The rows are grouped in 2 ways, from coarse to fine. Each group lies inside one group of the grouping before and may be the whole of it. The rows also spread widely along 6 directions, which tell nothing about the answers.
Known rows, each followed by its group in each grouping:
[ 0.10 -1.23  0.73  0.61  1.36  0.42  1.58  0.26 -2.48  0.90 -1.20  0.29
  0.90  0.39 -0.68 -0.21 -1.25  0.21]
lopi Z_531
[ 0.85 -0.63 -1.96 -0.11 -2.08  1.99  2.09 -1.81  2.14  0.01  1.38  2.44
 -2.52 -0.66  2.48  3.56 -0.64  1.45]
tomul Z_815
[ 0.22  1.18  0.83  0.41 -1.37  2.13 -0.77 -0.78 -0.30  0.28  1.24 -1.48
  0.77 -0.12 -1.38  0.05  1.06  0.30]
tomul Z_993
[-0.42  1.46  1.33 -0.48 -0.87 -0.80 -2.33  0.83  3.34 -0.15 -2.11 -3.89
  0.02  0.47  2.17  0.71 -1.83  0.68]
lopi Z_127
[ 0.82 -1.80 -0.66  2.15  1.98 -1.20  0.40  0.26  0.03 -2.01 -0.29 -0.69
  0.79  1.14 -2.16 -2.39 -1.62 -2.43]
lopi Z_16
[ 0.22 -1.37 -0.66  2.59  0.17  1.07  0.71 -1.17 -0.28 -1.44 -1.02 -0.99
  0.50  0.96 -2.39 -1.92 -2.07 -1.12]
lopi Z_16
[ 0.99  0.01  1.11 -0.96  0.88 -0.95  0.06  1.51  0.73  0.51 -0.28  0.02
  1.19 -0.03  2.67  1.89  0.89 -0.67]
lopi Z_16
[ 1.70  0.34 -0.52  0.38 -0.88  0.69 -0.67 -0.76  1.62 -0.69  2.91 -0.17
  0.78 -0.75 -0.85  0.71  1.01 -0.99]
tomul Z_815
[-1.08  1.18 -1.46  0.84 -4.88  5.81  1.36 -4.10  0.22 -0.45 -0.11 -0.08
 -3.02 -0.78  0.13  2.20 -0.15  3.04]
tomul Z_993
[ 0.75 -0.96 -0.65  2.56 -0.04  0.30  0.43 -0.57  0.92 -1.18 -0.11 -1.37
  0.31  0.57 -1.16 -0.95 -2.15 -0.92]
lopi Z_127
[-1.01  0.95 -0.11  0.39 -2.26  4.31  0.73 -2.16 -1.28  1.21 -0.19 -0.05
 -0.13  0.07 -0.90  1.35 -0.22  2.04]
tomul Z_815
[ 0.28 -0.36 -0.61 -1.04  1.24 -1.98 -0.95  1.23  2.83 -1.42  0.54 -0.77
 -1.07  0.51  0.70 -0.22 -0.93 -0.67]
tomul Z_815
[-1.72  0.11 -0.42 -0.53  0.65  1.25  0.56  0.06 -2.76 -1.00 -1.83 -0.98
 -1.59  0.72 -1.09 -1.93  0.28  1.37]
tomul Z_993
[-0.02  0.45  0.67  1.50 -0.27  1.17 -0.53 -0.21 -1.52 -0.49 -0.91 -2.10
  1.71  0.42 -1.50 -1.21 -0.06 -0.10]
lopi Z_127

New rows. What belongs after each?
[-1.11  0.97 -0.67 -1.24 -2.95  2.69 -0.01 -1.72  2.97  0.31 -0.73 -0.47
 -2.72 -0.10  2.75  3.20 -1.63  2.70]
tomul Z_815
[ 2.32 -2.93  0.31  0.06  3.27 -2.18  2.69  2.37 -1.80  0.93  1.00  2.67
  1.27 -0.28  1.49  1.27 -0.35 -1.56]
lopi Z_531
[ 1.20  0.53  2.27 -0.15  0.64  0.38 -0.41  1.14 -0.56  1.30  0.12 -0.94
  3.17  0.00  0.58  0.87  0.94 -1.17]
lopi Z_16
[ 2.40 -0.42 -0.03  1.16 -1.03 -0.08  0.44 -0.53  2.72 -0.51  1.97  0.27
  0.95 -0.78  1.35  2.47  0.10 -1.63]
lopi Z_16
[ 0.49  1.51  2.02  0.92 -0.44  1.98 -1.71  0.01 -0.62  0.98  1.52 -2.54
  2.70  0.23 -2.83 -1.01  0.65 -0.76]
tomul Z_993
[ 1.15 -1.18  0.52  0.08  2.28 -2.90 -0.65  1.53  0.49 -1.48 -0.17 -1.45
  0.59 -0.28 -0.25 -1.28 -0.47 -1.56]
lopi Z_531
[-0.58  0.06 -1.76  0.30 -0.36  1.19  0.10 -1.68 -1.17 -2.36  0.29 -0.58
 -1.33 -0.19 -2.09 -1.76  1.27  0.38]
tomul Z_815
[ 0.16  1.25  0.97 -2.12 -0.04  0.41 -0.21  1.22 -0.57  0.83  0.52 -0.05
 -0.13 -0.57  2.40  1.60  2.09  1.04]
tomul Z_993
[ 0.27  0.71  0.76 -1.11  0.09  0.53 -1.14  0.71  0.73  0.97  0.39 -1.04
  0.52  0.30  0.54  0.86  0.15  0.29]
tomul Z_815
[ 0.89  0.68  2.04 -0.42  0.09 -0.01 -0.91  0.99  0.11  0.53 -0.19 -1.32
  2.51 -0.31  0.90  0.92  1.11 -0.97]
lopi Z_16
[ 1.04 -1.07  0.65  1.38  2.09 -0.79  0.51  1.62 -1.04  0.37 -0.26 -0.55
  2.01  1.07 -0.39 -0.69 -1.36 -1.28]
lopi Z_127
[ 2.46 -2.50 -0.26  2.45  1.70 -0.97  1.23  0.66  1.61 -0.57  1.46  0.79
  1.88  0.83 -0.79  0.11 -2.55 -3.20]
lopi Z_16
[ 1.37 -0.04  1.24  2.14 -0.96  1.15 -0.53 -1.11  0.25 -0.05  1.18 -1.53
  2.18 -0.50 -2.34 -0.11 -0.62 -1.37]
lopi Z_531
[-0.55  0.83 -0.18  0.83 -1.80  3.32  0.08 -1.95 -0.31  0.30  0.36 -0.98
  0.03  0.21 -1.94  0.27 -0.46  0.97]
tomul Z_815
[-0.60 -1.63 -0.72  1.83  0.99  1.20  2.08 -0.10 -1.65 -0.17 -2.56 -0.09
 -0.37  1.65 -0.20 -0.83 -3.05  0.79]
lopi Z_127
[-0.93  1.07  0.71 -0.55 -0.86  0.58 -2.54  0.03  3.18 -0.29 -0.69 -3.29
 -0.60  0.81 -0.47 -0.34 -1.92  0.50]
tomul Z_815
[ 0.17  1.11  2.09  0.20 -0.74  1.58 -0.88  0.03 -0.35  1.06 -0.95 -1.92
  2.42  0.16  0.09  0.51  0.43 -0.16]
lopi Z_16
[ 0.05 -0.02  0.19  0.91  0.22 -0.48 -0.52  0.40  1.33 -0.92 -1.19 -2.05
  0.06  0.67  0.57 -0.51 -1.80 -0.20]
lopi Z_127
[ 1.26 -0.15 -0.37 -1.11  0.03 -1.90  0.68  1.31  2.43 -0.24 -0.26  0.33
 -0.96 -0.80  4.84  2.91  0.01  0.22]
lopi Z_127
[ 1.77 -0.28 -2.10 -0.41  0.98 -2.59  0.74  0.50 -2.15 -3.79  1.28  1.00
 -0.44 -2.10  1.39 -0.79  4.98 -1.05]
lopi Z_127
[ 0.75 -1.16 -1.65  2.64 -1.29  0.64  0.04 -2.31  2.26 -3.27 -0.08 -1.13
 -1.12 -0.06 -1.35 -1.08 -1.59 -1.38]
lopi Z_16
[ 0.18  0.36  0.48 -1.42  0.68  0.62  0.45  1.34 -0.87  0.81  0.47  0.26
 -0.32 -0.04  1.67  1.27  0.98  0.61]
tomul Z_993
[ 0.36 -0.11  2.13  0.71  2.15  0.18 -0.30  1.41 -2.90  0.76 -1.30 -1.55
  3.45  0.92 -1.81 -1.76  0.34 -1.44]
lopi Z_16
[-0.61  1.36  0.37 -0.71 -1.58  1.47 -1.74 -0.81  1.98 -0.26 -0.03 -2.22
 -0.45  0.12 -0.28  0.39 -0.25  0.84]
tomul Z_815
[ 2.17 -2.01 -1.42  1.05  1.31 -0.80  2.46 -0.08 -1.75 -1.77  1.32  2.37
  0.65 -0.82  0.26  0.04  1.78 -1.88]
lopi Z_16
[ 0.69  0.67  1.61 -0.52 -0.43  0.13 -0.89 -0.03 -0.08  0.22 -0.35 -1.49
  1.02 -1.11  0.63  0.98  0.82  0.22]
lopi Z_531
[-0.03  0.49  1.53 -1.34 -0.40  2.26  0.63  0.96  1.11  4.17 -0.21  0.54
  0.58  0.86  2.78  3.94 -1.62  1.64]
tomul Z_815
[-0.49 -0.47 -0.52 -2.27  1.35  0.14  1.68  1.29 -0.26  0.75 -0.88  1.62
 -1.88  0.41  3.04  1.96 -0.30  1.46]
tomul Z_815
